Every row belongs to one group in each of 4 separate groupings. Each group adds its own fixed numbers to the row, and there is some noise. The rows also spread widely along 11 directions, which tell nothing about the answers.
In the rows, zero is written as 100.
Some rows, each with its group in each grouping after it:
108 121  95  84 111  90 128  91 119 127  89  94  58  83 113 112  84  60 134  96 100  64  85  55 108 104 121  87 -> k_448 k_621 k_124 k_567
104 106 113  92  92 107 113  94  95  61 108  90 109 105 120  75 128 120  70 110  85  86 135 108  96 133  77 108 -> k_571 k_258 k_124 k_567
121  75  81  98 108 134  69 120 127  98  93 110 131 123  62 109 126  92  69  89 136 117  79 154  88  48 126 103 -> k_571 k_430 k_314 k_187
 90  55 110 118  70 125 122 104  70 121 126 111  85  78 139 100 128 104 103 134 100 126 136  78 117  76  44  72 -> k_347 k_621 k_390 k_187
136 106  92  85 123 102  62 117 104 117  93 127 131 109 100  83 138  75  80 113 118 125 103 108 103  99  41 108 -> k_448 k_974 k_314 k_667
 85  82 112 113  99  86  70 122  75 120  74 116  96  79  94  86  89  54 109  69  84 133  83 108 112 106  88  52 -> k_347 k_964 k_390 k_667
 99  77  78 113  84 126  94 109 152  97  76 110 130  91  86  69 166 116 122  79  77 118  65 132  64  93  89  84 -> k_571 k_258 k_124 k_187
 82  85 114  70  80 121  67 121  93 106  93 102 113 132  62 101  83  98 117  73  89  85  69 117  66  86  95  87 -> k_571 k_964 k_124 k_567
 79 140  64 112  84 103  97 107 135  32  82  88  97  74 126  87  89  90  78 108  76 105 106 111  69 115 136 104 -> k_448 k_430 k_124 k_187
160  98 104 106 127 101 124 123 134 112  99  98  93 121  67 110 124  91  77 101 140 113  71 102 132 100 100  97 -> k_347 k_974 k_124 k_187
 90 110  89 121 120  97  74 116 118  94  67 117  83  85 125 113 110  87  61 110 100 130 116 116 104  86 124 123 -> k_571 k_621 k_390 k_567
102  93  85  97 109 112  80  98 122  97  97 107 133  86 108  72 153  85  72 109  90 113 117 125  90  86  59  88 -> k_448 k_974 k_390 k_567
 80 125  66 105  81 100 102 122 145  93  77  87  77  86  98  89  72  80 130 113  80 109  75  70  77  96 109  79 -> k_571 k_974 k_124 k_187
103  84  99 113 112  92  52 121  92 110  79 114 117  85 102  88  96  41  45 115 117 151 129 134 128  73  89  77 -> k_571 k_974 k_314 k_667
125 112 119  67 120 116  88  96  88  92 106 114  98 146 109 129 121 137  77  95 115  70 106 116  88 104 104 169 -> k_571 k_430 k_124 k_567
 45 104 105 106  83  88  68 119  97 101  65 113  73 107 121 107  70 125 116 110  49 113 106  76  73 119  93 116 -> k_571 k_964 k_314 k_567
 91 123 107 133 120  55 101 111 127  90  51 112  61  87 125 101  92  88  90  86  71 127  90  85 111 144 133 112 -> k_571 k_621 k_124 k_187
113  91 102  65 111 132  66  90  76 135 115 137 123 111 132 113 144 112 103 106 113  90 123 114  90  63  52 132 -> k_448 k_258 k_390 k_667
104 122 101  90 120 104 115  74 109  87 100 100  86  97 144 105 127 126  93  89  85  65 127  96  87 116 104 145 -> k_571 k_621 k_390 k_567
120  93 110 121 101 113 150 119 141 109  96  92  93 124  95  94 127 165 109 118  89 116  82  60 102 111  62 109 -> k_448 k_621 k_390 k_187
127 113  80  86 141 103  98  83 155 131  93 106  99 104 137 121 148 115  80 120 106  75 134  92  94  77  89 155 -> k_347 k_621 k_314 k_567
 91 102  86  89  91 112  75 134 118 127  87 102 117 101  99  84  87  85  98 131  97 130 104  79  94  61  49  75 -> k_448 k_964 k_390 k_667
 84 119  95 124 107  70  84 116 112  97  56 107  85  76 106  79  91  81 118  87  64 127  80  85  98 145 100  84 -> k_448 k_974 k_314 k_667
129 106 117  87 131  98  65 100  75 107  92 138 117 115 120 108 129  96  79  86 111 105 113 119 101 115  73 139 -> k_448 k_621 k_314 k_667
127 123  80 119 119 105 130 115 175  70  83  50 107 103  87  86  82 113  40 126 118 106 129 108 123  86 141 101 -> k_571 k_258 k_314 k_667
123 123 103 107 104 105 116 127  80  96  92  98  61 105  97 114  76 104 117  97 115 105  72  69 112 123 112 108 -> k_347 k_430 k_390 k_667
 90  76  98 121  99 125 116  98 138 101  79  95 106  97  82  94 144 147 115  77  68 103  69 123  78 102 109  99 -> k_448 k_974 k_390 k_567
119  83  99  82 110 120 123  81 117 118 123  90 117  99  93  98 120  77  98  76 119  70 101 112 107  61 103  72 -> k_448 k_621 k_390 k_187

New rows. What belongs after each?
 81  81  94 100 109  91 101  90 153 141  77  92  98  85  94 107  89  54 114  74  86  92  85 105 101  54 135  59 -> k_448 k_621 k_124 k_187
162 119  70  91 137 123 124  87 119  89 112  99  96  83 113 105 164  74  81  85 145  71  93 122 112  96 127 120 -> k_347 k_430 k_390 k_567
110 129  99  67 104 131  77 111  51  62 121 121  89 123 111 140  84 103  70 103 135  74 113 121  88  91 121 140 -> k_448 k_964 k_390 k_567
116 145  80 102 112 111 124 113 116  65  85 106  69 101 113 116 106 129 109 100 101  85  74  83  85 135 128 139 -> k_448 k_964 k_390 k_567
 58  58 142  99  78  90 104  99 105 131  89  91  96 122  83 100  75 120 121  80  54  96  95  91 101  92  94  60 -> k_448 k_258 k_124 k_187
 60 119  75  88  65 107  62 135 100  91  89 107  93 108 106  92  58  93 125 126  75 114  99  65  61  91  69  88 -> k_571 k_964 k_314 k_187
101  99  94  98  96 104 133  85 116  90 109  68 100  73  95  63 111  72 115  67  80  67  99  93  93 116  97  51 -> k_347 k_621 k_390 k_567
 97  85 134  79 101  95  91 101  46 136 103 115  63 120  91 123  74  89 134  84 104  78  89  72 113 113  94  96 -> k_571 k_974 k_314 k_567
144 125  92  53 121 131  95  94 101  79 128 105 109 137  95 139 102  95  71  91 153  53  96 127  91  68 135 145 -> k_448 k_430 k_124 k_187
101 114 111  82 115  67 107 103 131 140  82  81  80 110  92  87  77  68 111 106  83  85  99  56 118 108  79  76 -> k_571 k_974 k_124 k_567
 73 115  76 112  89  96  70 116 134  65  77  88 108  71 105  73 101  68  67 115  69 120 119 117  79 104  96  75 -> k_347 k_974 k_124 k_567
123  75  78 116 113 131 101 121 164 110  91 106 129 109  97 103 162 132  65 115 110 134  99 133  96  55  84 110 -> k_347 k_964 k_390 k_187
 86  88  78 121  90  96 113 101 129 105  87  99  97  59 121  68 134  76 123  86  66 116  92  92  97 106  82  53 -> k_347 k_964 k_390 k_187
135 145  78  87 108 117 113 129 140  48 116  62 113 134  71  89  83 116  60 111 123  85 100  92  88 100 100 110 -> k_347 k_430 k_390 k_187
110  61 103 114 105 129  87 107 115 115  90 110 125  99 108 101 135 117  66 110 111 132 124 137 102  61  87 115 -> k_571 k_621 k_314 k_667
124  90 127  55 112 112  99  91  74 119 130  89 103 142  80 110  84  95  83  96 132  53 128  97 117  79  93  99 -> k_571 k_258 k_314 k_567
128 105 127  69 125  94 102  67  64  89 120  91 112 110  85  98  87  66  88  39 117  49 104 134 115 122 128  92 -> k_448 k_974 k_314 k_667
 98  88 119 129  99 102 144  97 133  82  93  73  81 104 112 105 118 161  70 120  70 102 125 100 107 125 104 121 -> k_347 k_974 k_124 k_567
132  68 143  96 126  87  82 124  95 151  81 113 123 137  53  96 101  84  87  81 118 125  79 101 129  94  62  80 -> k_448 k_621 k_314 k_667
134  89  79  97 119 115 142  74 125 135  92 114  79  69 120 104 165  84 147  78 111  70  68  91 107 106 119  97 -> k_448 k_964 k_314 k_567
101 123  83  69  73 122 109 120 132  82 114  68 109 129  67  85  75 115 133  98  86  65  72  68  55 100  78  85 -> k_347 k_430 k_124 k_187
103  91  92 101 102 110  80  92 120  82  88 121 127  92 103  90 152  92  86  72  90 103  93 149  83  99 112 100 -> k_448 k_258 k_124 k_187
105 132  78 109 107 102 131  88 139  73  92  86  69  70 147 107 117 106  89 116  86  78 125  85  90 120 121 129 -> k_347 k_621 k_124 k_567
 82  84 123 108  81 103  93 113  56 113  89 113  67  88 112 111  68  84 119 100  92 120  94  92 111 107 102  88 -> k_571 k_974 k_124 k_667
105  91  82  93 110 113  74 112 158 134  76 103 134  92 106  89 123  77  81 119  97 122 110 113  88  47  71  92 -> k_448 k_621 k_124 k_667
127  87 121 118  93 103 106 155 107 110  78 111  83 132  38 106  94 106 121  85 110 134  29  82 103 124  86  80 -> k_347 k_621 k_124 k_187
112  77  96  67  88 124 100  94 121 111 123  90 145 111  90  74 136  83  97 101 102  85 103 112  83  66  54  70 -> k_448 k_430 k_124 k_187
 80 158  79  64  93 113  88  97 118  55  99  75  86 111  92 114  45  93 103  89  91  40 100  96  60  99 156 112 -> k_448 k_258 k_124 k_567
126 122  87  74 110 124 124  80  85  98 119  90  85  79 122 106  89  66 118  77 130  57 104  93 102  85 127 102 -> k_571 k_621 k_390 k_667
120  96 119 101 121  85 103 109 109 138  73 101  89 113  81  93  92  92 127  67 100 100  70  79 111 121  95  95 -> k_571 k_621 k_314 k_667
105 107 135  97  96  97 128 106  88 106  88  94  68 127 100 108  79 148 131  83  81  84  84  70 104 141 104 121 -> k_571 k_258 k_124 k_667
 84 116  65 107 109 100 113  85 133 108  80  85  64  54 125  99  97  62 120  92  89  83  97  90 100  83 147  82 -> k_571 k_974 k_390 k_567
164 120  93  55 135 108  96  90 122 109 115  98 144 109  88  75 143  60  86  82 130  71  91 120 103  97  63 100 -> k_448 k_974 k_124 k_667
127 132  93  90 105 105 111 109  98  55 121  91 115 107 112  69 111  88  63 107 116  96 124  93 101 122  65  98 -> k_571 k_621 k_390 k_187
148 126  73  84 138  97 109  92 169  95  91  91 121 102  83  90 134  61  78  75 127  75  81 125 107  87 137  93 -> k_448 k_258 k_124 k_187
 83  65 120  73  86 117  71 107  97 131 112  89 125 130  69  94  91 103 100  96  85  83 116 100  79  68  53  76 -> k_347 k_621 k_314 k_567
125 102 113  54 122 103  62  97  93 143 105 119 126 142  98  99 128 117 122  77  95  74  94  95  76 103  43 138 -> k_347 k_430 k_314 k_667
131  88 113  61 110 136  99  94  93 100 146  90 130 138  81 115 110 105  70  84 136  62 120 124  94  57  79 106 -> k_347 k_621 k_390 k_187
126 155  91  45 118  90 138  80 152 115 110  62  90 126  91  85  90 104 143  92  84  21  83  40  80 127  75 107 -> k_448 k_974 k_124 k_567
107 151  76  90 116  92 138  75 148  55 110  59 100  89 119  76  94  99  85  91  80  57 121  89  91 121 120  95 -> k_448 k_974 k_390 k_187
 93  69 108 139 103  81  98 110  69 120  69 140  47  68 113 125 108  65 130  64  96 132  64 104 126 125 145  77 -> k_347 k_964 k_314 k_187
 76 125  75 114 131  61  84  94 149 148  58 116  51  72 143 123  97  78 133  93  64 105  92  65 103  92 124 109 -> k_347 k_974 k_390 k_187
102  87 107 111 126  68  71 101  94 131  69 145  85  94 134 106 133  72  97  83  93 127  99 106 119 112  95 110 -> k_571 k_964 k_314 k_187
 78  79 120  95  73 112  99 120  96  94  97  66 113 119  47  80  49 111 118  62  75  90  78 104  81 106 101  49 -> k_347 k_964 k_314 k_667
 81  54 107 123  80 105 115 103 116 119  95 101  98  84 131  97 121 101  76 140  83 139 131  98 117  65  78  75 -> k_448 k_430 k_124 k_187
 90 117  91 107 129  93  92  97 172  87  69  82 120 117 103  83 133 150  70  91  58  99 110 120  76 108  97 134 -> k_571 k_974 k_390 k_567
108  89  82  79 112 117  96  59 112  98 121  97 124  91 141 100 143  84  71  91 111  70 147 136  94  63 114 116 -> k_571 k_430 k_314 k_187
 80  85  97  97  59 141 114 123 114  88  99  72  95 106  61  92  70 106 125 101  92  90  73  93  69  80 110  65 -> k_571 k_621 k_124 k_567
 81  89  86  91  51 145  97 103  58  66 123 108  99  86  95  98  86  82 136  86 103  83  85 107  61  94 105  69 -> k_448 k_621 k_314 k_187
112 108 113 110  89 102 104 115  54  79  93 108  65  83  87 110  75  72 125  67 107 102  63 103 108 143 129  83 -> k_347 k_974 k_124 k_667
114 136  91  77 136  76 107  78 142 128  89  80 101  87 113  77 100  70 129  55  76  56  96  74  94 111  94  91 -> k_347 k_621 k_390 k_667
107  94  80 103 123  96  94  97 167 104  81  80 126  95  72  77 131  77  93  50  85  94  72 134  90  80 125  68 -> k_347 k_430 k_390 k_187
111 133 101 114 136  72  98 127 141  97  62  87  63 124  86 124  57 102  53 118 115 107 109  81 131 105 154 122 -> k_571 k_258 k_314 k_567
 77 105  80 112 117  80 106  78 175  98  61  84 109  81 130  69 140 117  95  82  43  90 117 112  78 118 112 108 -> k_571 k_964 k_314 k_567
 98 117  89 115 136  66  87 105 141 116  58 122  72  99 124 129  96  90  84  95  93 114  96  94 114 101 141 123 -> k_448 k_964 k_314 k_187
142 106 119  93 101  95 118 125  90  98 107  86 102 112  92  75 102  86  82 117 114 114 101  76 126 130  49  85 -> k_347 k_430 k_124 k_667
 67 103  86 132  90  84  72 134 124  79  55 110  95  86 123  78 105 105  64 137  64 155 125  97  91 117  79  99 -> k_571 k_964 k_314 k_567
129 125  93  99 148  59  97 113 184 121  64 101 121 130  94  81 133 115  77  97  82 112  89  83 104 119  70 118 -> k_448 k_964 k_314 k_187
 80 111 107  94 108  96  73 114 123  88  76  92 102 140  97 108  85 146  70 109  74  99 117 103  76 101 105 143 -> k_571 k_430 k_314 k_567
102  93  59 120  96 123  82 105 123  89  85 126  92  55 127 113 142  59  90 100 114 121 100 139  95  71 141  92 -> k_347 k_258 k_124 k_187
118  99 112 113 100 101 151 109 136 113  94  88  67 115  96 112 106 144 128  97  86  90  75  60 101 125  97 112 -> k_347 k_621 k_124 k_187
 81 131  78 112 123  83  56 117 147  80  64 101 102 105 100 103  82  90  60  92  83 123 103 123  87  85 130 114 -> k_571 k_974 k_390 k_187
 74  74 120  98 112  93  98 107 156 164  66  85 100 127  69  94  97 130 130  78  56  96  74  77  88  75  83  85 -> k_571 k_621 k_390 k_567
114 115 112  90  80 114 144 116  89  85 115  75  86 125  79  66 101 141 138 107  84  82  79  46  90 152  42  86 -> k_571 k_974 k_390 k_567
 86 101 113  81  97 109  90  92 116  95  95  85 136 118  87  68 110 135 112  66  57  79  99 112  71 110  72  91 -> k_448 k_258 k_390 k_667
103  99  92 124 100 106 114 117 168  86  64  90 114 101  83  70 148 136  91 105  67 120  82 109  85 121  90  96 -> k_448 k_258 k_124 k_567
 79 111  95  76  72 107 121  87  96  92 106  91  89  83 124  78 101  93 140  98  65  66  99  68  71 126  75  77 -> k_448 k_964 k_124 k_567
107 125  80  97 123  82  92 119 169 129  58 107  92 127  85 100 113 126 140  90  75 101  48  61  73 114  96 124 -> k_448 k_430 k_314 k_187
116 135  67  59  81 136  61 125  96  43 121  86 159 112  87  53  95  76  69 110 118  92 118 124  57  97  54  91 -> k_571 k_964 k_314 k_667
141 143 101  83 125  82 154  91 123  75 117  72  92 117 111  74 104 106  89  87 105  64 108  69 118 144  90 103 -> k_571 k_964 k_390 k_187
 76  86 114  95  95  79  83 102 104 131  80 105 100  83 125  88  88  70  97 104  68 118 117  92 109  90  75  72 -> k_448 k_964 k_124 k_667
116  90 102 130 112 107  89 157 143 115  63 101  86 138  62 118  95 141  61 148 117 156  87  91 115  84  92 122 -> k_571 k_974 k_314 k_567
119  91 118 125 114  98 124 131 133 107  85  88  86 140  72 111 105 157  85 102  94 123  76  85 113 107  96 114 -> k_347 k_430 k_390 k_187
103 115 106 106  96 117 108  92  51  49 112  98  76  87 124 126  64 100  70  97 118  87 127 123 110 117 154 121 -> k_448 k_974 k_314 k_667
126 107 100  92  70 115 127 119  61  68 133  92  94 103  92  66  93  80 106 121 121 100 104  66 111 135  50  62 -> k_571 k_974 k_314 k_187
 84  65 115 122  64 107 117 115  55  83 103 107  81  86  96  87  87  83 111  90  97 123  91 100 113 121 102  50 -> k_571 k_964 k_314 k_187
112  86 104  60  79 152 120  89  78 103 139  79  89 108  73 128  78  85 127  75 129  32  87 106  81  66 129  84 -> k_347 k_621 k_124 k_567
115  90 121 125 111  85  99 148 133 110  57  94  98 137  36  81  97 117  92  91  95 134  57  87 107 129  86  85 -> k_571 k_621 k_314 k_567
 95 105 101  91 101  98 107 106 134 114  86  81  98 116  86  81  94 113 119  98  77  83  95  68  82 112  79  93 -> k_571 k_621 k_314 k_567
127 100 107  48  99 132 128  68  90 114 139  74 111  99  92 104  77  57 119  68 130  30 103 103  99  66 116  74 -> k_448 k_621 k_124 k_667
 94 100  93  74 111 111 103  59 120 107 108  87  95  88 130 113 113  83  93  87  93  52 129 123  91  74 133 115 -> k_571 k_974 k_124 k_567
109 115 104  89 134  79  85  84 102 116  83 105 102  85 102  91 101  54 103  50  93  86  87 117 113 108 120  83 -> k_448 k_974 k_390 k_667
108  74 123  72  83 130  93  94  38  88 139 110 114 119 114 104 119 106  71 123 120  85 142 111 102  93  60 107 -> k_448 k_430 k_314 k_567
102 111 124 113 139  38  98  96 122 119  67 108  66 101 117 112  91  73  74  78  80 102 112  89 143 129 130 100 -> k_347 k_258 k_124 k_187
 99  85 114 123  83 115 144  88  97  58 108  90  84  85 131 101 112 123  74  99  92 100 124 115 108 117 127 107 -> k_571 k_621 k_124 k_187
